The rows are grouped in 4 different ways at once. Each group adds its own fixed numbers to the row, and there is some noise. The rows also spread widely along 13 directions, which tell nothing about the answers.
Some rows, each with its group in each grouping after it:
[16 5 -6 -5 -3 9 -16 16 8 3 -21 -21 -23 -11 17 8 0 -12 6 -1 3 -13 7]
K_962 (4) K_935 K_524
[-20 13 -8 17 17 -1 -6 14 1 4 9 -9 -9 -6 12 4 -12 -9 -9 12 -3 -8 7]
K_962 (2) K_937 K_483
[3 13 -19 -1 10 -20 -21 16 -4 9 9 -11 9 9 -10 -6 -12 -4 0 5 -10 -1 2]
K_891 (1) K_937 K_649
[5 25 -3 2 -9 8 -5 17 -10 13 12 2 -1 34 -9 0 -13 10 -3 10 2 19 -13]
K_604 (4) K_935 K_524
[-12 -24 -12 9 27 -2 -19 -10 7 9 -8 -24 2 -5 5 11 11 -25 -4 -5 0 4 -1]
K_679 (5) K_169 K_483
[5 -32 -18 14 1 4 -21 -19 11 1 -10 5 -4 -16 -34 -8 -7 12 -15 2 -11 13 -12]
K_679 (3) K_169 K_621
[-8 5 -21 20 -9 -8 -22 17 13 7 2 -12 -16 -11 -5 -3 -6 -7 -18 13 -17 -12 6]
K_254 (5) K_937 K_621
[1 -17 4 -4 -4 6 16 -6 14 4 -31 -11 -4 -4 -5 -2 -11 7 -6 28 9 -17 5]
K_784 (3) K_169 K_649
[9 -18 11 2 7 5 7 -7 2 -3 -9 -8 -3 12 19 9 1 -12 5 -17 9 -2 4]
K_784 (0) K_937 K_649
[-1 -1 -23 -18 -9 0 3 3 -3 -3 -11 -15 12 29 -10 -11 -14 -1 25 -17 -3 5 5]
K_604 (2) K_937 K_621
[-5 4 -17 23 4 8 -11 32 -3 18 -4 -14 -20 14 3 3 -15 -19 -5 -4 -12 -8 1]
K_891 (1) K_937 K_524
[12 -18 5 -1 -12 -13 31 -10 -2 2 -14 -14 12 21 1 -5 -1 -16 -6 11 0 -26 0]
K_254 (0) K_935 K_621
[0 4 -9 -15 -11 -25 12 -12 6 -4 -5 -32 6 35 13 14 24 -7 8 -9 8 4 1]
K_962 (4) K_937 K_621
[-28 14 -14 -13 8 -36 -22 -1 5 -12 -11 -22 2 14 15 12 -4 12 -16 -1 9 -4 13]
K_784 (1) K_937 K_524
[-13 -6 0 -10 8 -7 -7 -22 3 7 1 -24 12 5 10 5 33 -19 -8 19 1 4 -7]
K_604 (4) K_935 K_621
[-16 -12 20 0 -5 -8 26 -31 1 -2 8 6 25 7 -2 -11 12 6 -15 35 5 2 0]
K_679 (4) K_169 K_621
[-27 -2 10 6 30 2 -2 -13 3 5 10 -15 0 16 23 26 17 -5 -3 -2 20 25 -6]
K_891 (4) K_169 K_483
[-28 2 -13 3 24 -10 -8 -1 11 -7 0 -17 -5 3 14 16 -5 3 -1 -7 11 8 5]
K_891 (2) K_937 K_649
[-8 -20 -31 7 -15 -10 6 5 27 11 -25 -32 -12 7 -7 8 6 -5 9 3 -7 -17 15]
K_604 (4) K_937 K_483
[8 -12 -1 6 11 27 -7 -3 12 14 -9 -5 -19 -14 -6 9 7 1 1 17 9 17 -18]
K_891 (4) K_935 K_649
[-30 4 -15 12 6 -3 -10 -7 -18 -28 -9 -7 -5 6 8 -4 -32 -4 -23 -13 -7 -21 7]
K_679 (0) K_937 K_483
[33 10 11 12 3 -23 -4 10 3 -3 6 -4 -10 -10 12 8 4 -2 -13 14 5 -11 -3]
K_891 (1) K_935 K_649
[-4 -12 -10 25 -17 -6 6 7 10 -6 -18 -2 -16 8 -14 -1 -25 13 -24 5 -7 -21 3]
K_254 (3) K_935 K_524
[22 17 -25 -5 5 -4 7 -3 -13 -2 1 0 -4 8 -28 -8 -12 2 7 14 2 8 -28]
K_784 (0) K_937 K_524
[6 -7 10 13 -1 16 21 -11 -2 0 13 0 -1 7 15 -3 24 -27 15 1 0 7 -4]
K_679 (4) K_937 K_524
[-26 -20 -1 4 12 22 11 0 4 -4 -19 -9 -7 2 15 -3 -18 -12 8 -10 6 -17 17]
K_962 (4) K_935 K_524
[-33 11 -18 -2 4 11 5 -18 -2 -17 5 -15 -2 -1 6 -9 10 -13 2 14 0 -3 -3]
K_604 (4) K_937 K_649
[-14 11 7 7 -2 -9 -16 5 2 -27 8 7 0 -10 28 -7 -14 5 -7 -16 -2 -11 30]
K_962 (2) K_937 K_524
[-12 -7 -9 7 20 -10 26 1 -4 12 6 -2 12 16 -15 -6 -23 -4 1 15 1 -5 -6]
K_891 (0) K_937 K_621
[-14 -27 -15 12 4 16 22 -13 14 -9 -13 -12 -18 4 10 8 5 -15 21 -25 9 1 4]
K_784 (0) K_937 K_621
[-15 16 -13 -8 18 -5 14 -1 -8 16 3 -13 11 6 -17 -7 -9 -5 -4 50 0 -4 -15]
K_254 (4) K_937 K_483
[-2 -2 -12 9 6 29 23 16 -8 2 -15 -11 -18 20 4 -1 -28 -19 20 -7 6 -8 -6]
K_254 (5) K_937 K_483
[-17 -6 -33 5 -16 -11 -4 0 19 5 -8 -33 -4 13 -4 5 24 -14 13 -6 -10 0 9]
K_891 (3) K_937 K_621
[-12 12 -7 -10 13 15 -3 4 -21 -3 -3 -12 0 38 5 3 -21 -8 5 -16 8 10 -14]
K_254 (4) K_935 K_524
[23 -24 6 -10 1 -19 -10 -22 8 10 -22 -25 -2 8 3 17 24 -7 -21 10 2 1 -15]
K_784 (4) K_937 K_621
[-19 -17 14 1 16 14 2 -15 3 19 11 -13 14 8 21 4 31 -31 7 10 0 15 1]
K_679 (4) K_937 K_621
[12 -2 6 0 2 -9 -21 -19 -3 -17 -5 4 -6 -20 -4 -5 -2 8 -26 15 -5 -1 -13]
K_254 (3) K_937 K_621

New rows. What belongs after each?
[-13 6 2 -8 6 -5 10 -9 7 -10 -6 -7 1 9 8 8 -3 18 1 10 17 11 -1]
K_891 (2) K_937 K_649
[-24 -10 13 6 13 14 -11 -15 2 2 11 3 8 -5 16 -2 13 -11 -4 5 2 19 1]
K_679 (5) K_937 K_621
[-4 -10 -6 6 -13 -30 -6 -7 12 -15 -8 -10 11 -2 5 -4 0 4 -14 -2 -6 -18 24]
K_679 (2) K_169 K_524
[16 -22 -7 6 -19 9 3 -10 6 -12 -24 -10 -12 -10 -5 -11 -7 -9 -8 4 -12 -26 2]
K_254 (4) K_937 K_649
[-25 15 -17 24 -8 12 -8 8 15 -7 8 2 -25 2 1 7 0 11 3 -5 6 16 3]
K_784 (3) K_935 K_524
[-7 -15 2 1 10 -8 1 -9 6 -4 5 7 8 9 -2 0 -16 16 3 -11 6 14 7]
K_679 (4) K_937 K_621
[13 -17 -9 0 6 -21 2 -19 3 -7 -19 -14 0 -4 -8 0 4 -6 -16 11 -3 -14 -10]
K_784 (2) K_937 K_524
[3 -14 16 7 0 37 14 -16 3 7 -12 -8 -16 0 10 9 20 -12 -4 20 11 8 -20]
K_891 (4) K_935 K_649
[-9 -4 -21 6 -7 -4 -2 -7 -5 -23 -11 -20 -16 20 10 6 0 -8 1 -32 0 -1 -3]
K_891 (1) K_937 K_621
[-20 16 -9 -17 -20 -22 -14 -6 11 -5 11 -17 18 19 11 0 19 6 8 0 -1 12 19]
K_254 (4) K_937 K_621
[-10 -6 -33 8 -17 -17 0 1 12 9 6 -21 9 22 -15 -5 14 -13 10 -6 -14 5 5]
K_679 (5) K_937 K_621
[-8 5 -22 -14 -9 -28 3 -2 4 -16 -14 -22 -1 32 1 8 -15 13 5 -20 8 -5 9]
K_784 (4) K_937 K_621
[-7 -23 12 17 15 15 49 -20 -3 -15 5 9 1 6 9 -4 -6 -13 16 -9 16 -5 -4]
K_891 (0) K_935 K_621
[-1 -28 -17 0 24 -29 -6 -4 21 0 -13 -12 8 -25 -11 0 -14 4 3 2 1 -16 15]
K_891 (2) K_935 K_621
[-23 -1 -7 3 9 1 1 -24 -2 -3 4 -6 -1 -1 -6 0 8 0 -18 25 0 9 -16]
K_679 (4) K_937 K_621
[-5 -2 -8 4 5 18 19 -14 11 -10 -17 -15 -30 -17 10 9 14 -5 0 25 13 1 -18]
K_604 (2) K_937 K_621
[6 -31 -4 10 4 -21 -18 10 20 18 -7 -6 0 16 -7 12 -19 12 -7 -23 -4 3 16]
K_784 (4) K_937 K_621
[22 -10 -7 12 25 -3 19 -10 -10 -2 -3 -20 -11 0 8 7 7 -40 -2 6 1 -17 -23]
K_679 (0) K_937 K_649
[23 -1 5 1 -4 -15 -7 1 -12 9 -12 -16 2 12 -3 -1 -3 -14 -29 19 -9 -16 -16]
K_891 (5) K_937 K_621
[11 -2 -18 17 2 10 -10 15 10 9 -5 -18 -31 -6 4 14 0 -15 2 -4 -2 -1 -6]
K_679 (4) K_935 K_621
[3 -10 6 10 -18 19 26 7 17 6 -8 1 -15 4 6 0 1 4 16 11 10 5 7]
K_254 (1) K_169 K_621
[24 4 12 27 19 -12 -8 13 3 11 30 10 2 -19 9 5 5 -14 -2 10 -4 4 3]
K_679 (2) K_935 K_483
[-26 -3 -6 13 -4 16 5 7 -17 1 5 -8 7 32 6 -8 -17 -22 0 -21 -9 -8 7]
K_891 (0) K_935 K_621
[-11 -15 -21 -4 16 -4 -7 -8 11 14 -9 -26 -7 20 -4 18 10 -9 7 -10 6 18 -11]
K_784 (4) K_937 K_621
[-10 13 20 -1 10 12 -6 13 -3 -15 1 0 -8 5 42 7 -19 1 0 -15 14 -2 20]
K_962 (2) K_937 K_649
[6 9 1 -2 12 -4 0 8 -9 -17 2 -20 -15 32 32 23 -9 -12 10 -41 17 5 -3]
K_254 (4) K_935 K_621
[-31 -3 -30 -6 -16 -1 -14 8 8 -3 -11 -8 4 19 -19 -12 -34 21 3 -11 -10 -1 19]
K_254 (4) K_937 K_621
[-38 -3 6 18 25 4 -9 9 -3 1 4 0 -7 6 16 2 -30 -3 -28 5 2 -7 7]
K_604 (5) K_937 K_621
[-12 5 -1 -9 6 -17 -13 4 23 9 12 2 8 11 4 16 1 31 18 -9 18 39 13]
K_891 (0) K_937 K_621
[-28 -1 1 7 19 -12 -26 -5 -2 -2 5 -14 5 10 19 7 7 -9 -26 0 0 4 4]
K_604 (1) K_169 K_524
[-12 6 6 -4 11 17 7 14 -6 7 -11 -13 -5 12 21 1 -17 -15 2 5 8 -14 8]
K_962 (4) K_935 K_524
[-6 16 -3 -11 25 11 -15 -6 -4 10 14 -2 9 -18 1 -2 10 -10 13 24 9 20 -6]
K_784 (0) K_169 K_483
[-12 -2 18 -13 15 -13 -11 4 -11 10 -1 4 31 10 4 -12 -30 6 -18 18 -5 -6 14]
K_679 (2) K_937 K_621
[-25 -13 -1 0 13 17 -32 -10 9 1 -12 -13 -11 -4 17 15 6 -1 -3 -13 5 16 7]
K_784 (4) K_937 K_483
[-25 23 -6 -21 6 -2 -15 -10 -10 -11 0 -13 22 -8 10 -11 2 -5 6 17 4 -2 13]
K_891 (0) K_169 K_483
[18 -17 5 35 17 2 11 21 10 23 9 0 -19 21 2 19 -14 -5 -10 -6 1 9 -11]
K_604 (2) K_937 K_649
[-9 2 -25 -8 -7 10 27 12 -8 6 -26 -31 0 35 -4 -2 -19 -20 21 -2 2 -20 3]
K_784 (2) K_935 K_483
[7 -17 -2 31 -3 15 10 0 9 -8 -2 15 -20 -17 -7 -7 -17 7 -7 7 0 -5 1]
K_679 (1) K_169 K_649
[-6 -12 6 5 23 -26 2 -9 7 1 16 -7 12 -2 11 3 5 -12 -5 4 0 -5 8]
K_254 (4) K_937 K_621
[2 27 24 17 -8 0 6 9 3 -6 29 8 -14 -6 31 4 12 -4 -7 19 4 0 5]
K_254 (4) K_937 K_621
[-17 7 -29 0 14 -10 6 -6 6 -2 7 -21 4 -1 -6 -2 11 -16 21 10 -2 2 -1]
K_254 (3) K_937 K_483
[35 24 -20 11 3 -22 6 27 4 14 8 -27 -20 16 3 19 6 -20 11 6 3 -2 -15]
K_254 (5) K_937 K_483
[-6 -16 -17 7 14 10 -15 -5 3 -3 -3 -13 -9 6 6 6 4 -17 14 -29 -2 12 0]
K_679 (4) K_937 K_524
[-28 10 5 -1 5 17 -25 -8 -24 -15 1 3 7 12 7 -9 -21 2 -18 -5 -6 5 -1]
K_891 (4) K_937 K_483
[-17 -15 10 21 -8 6 39 -26 0 -12 13 5 12 22 -2 -9 8 -8 -12 13 5 -2 -7]
K_254 (5) K_169 K_649
[15 7 -6 -2 -9 24 -20 -8 -10 8 -4 -10 -12 5 -9 -2 15 -14 -11 16 -9 13 -26]
K_784 (4) K_937 K_649
[0 8 -12 -15 -8 -22 10 -11 1 -30 -20 -30 -5 18 28 15 12 -3 19 -20 17 -5 10]
K_679 (1) K_937 K_483
[-8 13 1 -1 3 -8 -19 -2 -2 7 8 -8 2 3 6 3 8 -2 -21 22 -3 8 -7]
K_604 (0) K_937 K_621
[3 12 -16 7 -22 1 10 14 -6 -8 -14 -11 -23 46 -5 10 -28 15 -9 -14 4 1 -11]
K_254 (4) K_937 K_524
[-16 -17 11 9 11 -29 -25 -12 19 11 -1 -10 6 -15 8 14 10 9 -40 26 -2 -4 9]
K_679 (4) K_935 K_621
[-2 6 -7 19 30 -10 12 -9 -19 -20 30 10 8 -10 -4 -20 -16 -19 -9 8 -4 -15 -7]
K_962 (1) K_169 K_649
[18 -6 2 -8 27 -19 -2 11 6 16 2 -10 11 16 5 17 -14 2 18 -10 16 15 5]
K_254 (0) K_169 K_483
[1 0 3 -5 27 3 3 4 -5 5 3 -3 11 -9 7 -10 -7 -15 16 12 7 -3 5]
K_891 (1) K_169 K_524
[14 -5 -15 4 -18 -13 -11 -18 -2 -22 -12 -9 -10 12 -12 0 -4 9 -22 -10 -6 -6 -12]
K_784 (4) K_937 K_649
[29 -20 8 6 -16 9 -14 3 0 9 -9 4 -8 21 -7 1 -11 7 -10 -16 -8 11 -7]
K_604 (4) K_937 K_621
[3 -8 -17 -4 8 7 1 10 10 25 -8 -4 -3 2 -24 -2 -19 8 10 18 0 13 -9]
K_254 (0) K_937 K_621
[22 19 31 0 -22 -7 23 0 -6 -8 9 12 7 9 13 -6 -1 8 -9 25 9 -8 2]
K_784 (2) K_935 K_621
[24 17 -2 12 -16 -11 17 23 5 -1 -4 -12 -16 17 14 10 -4 -6 5 2 9 -11 2]
K_679 (5) K_935 K_524
[-3 -15 -10 6 -1 -7 0 -10 6 -5 12 -7 17 7 -3 -10 7 -16 12 -12 -8 -5 12]
K_254 (4) K_935 K_649
[-21 13 -3 24 -20 -2 -21 6 15 6 25 2 -6 25 3 15 13 22 -12 -7 1 34 7]
K_604 (4) K_169 K_483
[-16 20 -25 12 -9 -9 -4 14 0 6 13 -16 1 25 -3 0 4 -5 2 5 -5 5 5]
K_604 (1) K_169 K_483
[16 -10 4 26 -6 8 14 3 5 5 23 6 -10 17 6 4 12 -17 15 -22 -2 12 -2]
K_784 (4) K_937 K_621
[3 0 21 -3 6 19 20 -10 -11 -26 2 -1 5 2 31 -10 -2 -23 17 -8 12 -12 9]
K_254 (3) K_169 K_649
[-19 5 -31 -2 15 5 4 -24 -8 -34 -2 -14 -6 -8 -4 -7 -6 -9 6 -4 6 -5 -9]
K_679 (4) K_169 K_649
[-17 -5 5 4 20 18 -20 -2 8 10 -1 5 -9 -23 3 3 -10 7 -12 16 7 12 -1]
K_962 (0) K_935 K_621
[-13 4 -39 9 12 -33 -20 0 3 -19 -3 -20 -7 -13 -5 1 -9 -4 -5 -7 -10 -16 8]
K_679 (1) K_937 K_483
[22 -21 -1 23 25 -20 8 12 15 20 -6 -18 -16 -1 1 21 -7 -11 -16 12 1 -16 -8]
K_891 (4) K_937 K_649
[7 -17 -1 2 12 -23 -22 0 17 9 -12 -18 4 -18 5 7 6 -5 -16 12 -7 -12 11]
K_891 (2) K_937 K_649
[14 12 -8 12 9 -12 14 -5 -12 -14 10 -1 -2 -20 -3 -13 -7 -21 -7 26 -9 -27 -8]
K_254 (0) K_937 K_483
[-9 -8 -3 4 -9 -12 -9 -18 19 0 -15 -16 -12 5 -3 19 15 18 -28 18 9 7 -9]
K_784 (4) K_935 K_649
[8 -22 -10 8 -6 -2 -4 -7 9 1 -7 1 0 24 -22 2 -13 17 0 -16 -2 18 -8]
K_254 (3) K_937 K_649
[-6 5 9 11 -20 -17 -8 -1 24 -4 7 -10 -10 -11 22 13 25 6 -15 15 3 -4 15]
K_254 (4) K_935 K_621
[2 -5 -6 0 14 1 9 -2 5 18 -16 -22 -12 -2 -2 10 6 -14 -12 34 4 -5 -18]
K_784 (2) K_937 K_621
[-41 -15 -8 13 0 -19 -12 -1 24 8 12 -8 13 -3 11 -1 13 -1 -1 1 -8 3 32]
K_679 (1) K_937 K_621
[10 22 18 15 -18 9 11 17 -1 0 21 1 -10 0 34 -3 14 -22 7 9 -3 -9 13]
K_604 (0) K_937 K_621
[22 12 -24 2 -25 -5 32 -8 5 -13 -3 -4 -7 12 -25 -7 5 11 11 18 5 5 -19]
K_254 (2) K_169 K_524
[25 0 2 -13 12 -19 -27 1 8 12 -8 -26 1 3 10 22 18 -5 -3 2 8 8 -6]
K_891 (4) K_935 K_649
[6 20 -19 1 -4 11 1 18 -8 3 2 -2 -8 -10 -11 -20 -18 -9 10 21 -7 -12 -1]
K_962 (1) K_935 K_621
[0 2 18 -7 -6 -26 0 2 -6 -1 3 -11 20 38 24 9 -3 -2 -9 -16 4 -3 14]
K_891 (0) K_937 K_621
[9 25 2 2 -2 -27 -6 10 -9 4 16 0 10 25 1 6 -10 8 -9 6 2 6 -1]
K_784 (0) K_937 K_483
[19 10 5 -2 -7 -3 8 7 13 4 13 9 1 14 -6 7 -3 27 20 1 17 27 -1]
K_891 (4) K_935 K_649
[-13 -27 20 -2 -1 20 3 -24 7 -16 -23 3 -4 -8 19 0 -6 10 -4 -6 10 -2 13]
K_962 (4) K_937 K_483
[-33 17 -22 23 3 -3 -15 10 8 -7 11 -8 -26 1 3 11 -11 10 -18 0 -2 5 -1]
K_891 (4) K_937 K_621
[-18 -2 -11 2 10 -9 17 4 13 11 6 -6 6 9 -3 2 -10 3 10 10 9 1 9]
K_962 (0) K_935 K_621
[14 -10 10 2 21 -18 -3 10 -8 -7 -23 -15 -3 7 17 14 -33 -2 -16 -10 8 -25 6]
K_891 (2) K_935 K_483
[-23 -8 -21 6 -6 4 24 -10 11 -4 -11 -6 -8 18 -19 -1 -14 15 1 8 14 7 -8]
K_784 (5) K_169 K_621
[-14 -19 10 1 32 2 -6 -19 -8 10 12 5 25 -3 -6 -10 -3 -12 -13 14 -2 9 -6]
K_784 (2) K_169 K_621
[-15 12 1 12 13 -25 -3 6 13 8 17 -6 0 8 13 17 12 8 -10 17 12 17 4]
K_679 (1) K_169 K_524
[-13 1 0 -18 7 -6 -7 -9 9 -5 -25 -19 -1 -7 10 7 -4 10 -6 21 14 -1 5]
K_679 (3) K_169 K_621
[-8 -10 -19 -5 16 0 7 -15 -15 -9 -22 -22 0 23 -9 -1 -13 -18 -12 -2 5 -9 -19]
K_784 (5) K_169 K_524
[-1 -14 -20 16 16 12 -2 1 7 -12 -22 -12 -38 -11 -2 12 -20 2 -2 -14 6 -2 -13]
K_891 (3) K_937 K_621
[-4 11 13 26 9 -12 -34 21 8 24 24 0 -8 7 14 18 0 3 -34 12 -8 13 3]
K_679 (4) K_937 K_649
[-27 -24 11 6 24 8 -21 -30 -5 -11 -5 -5 6 -19 17 -1 7 -16 -27 0 -1 -3 0]
K_891 (0) K_169 K_621
[2 7 10 14 11 -26 20 16 15 17 15 -6 1 27 9 26 -4 15 3 7 19 10 4]
K_891 (4) K_935 K_483
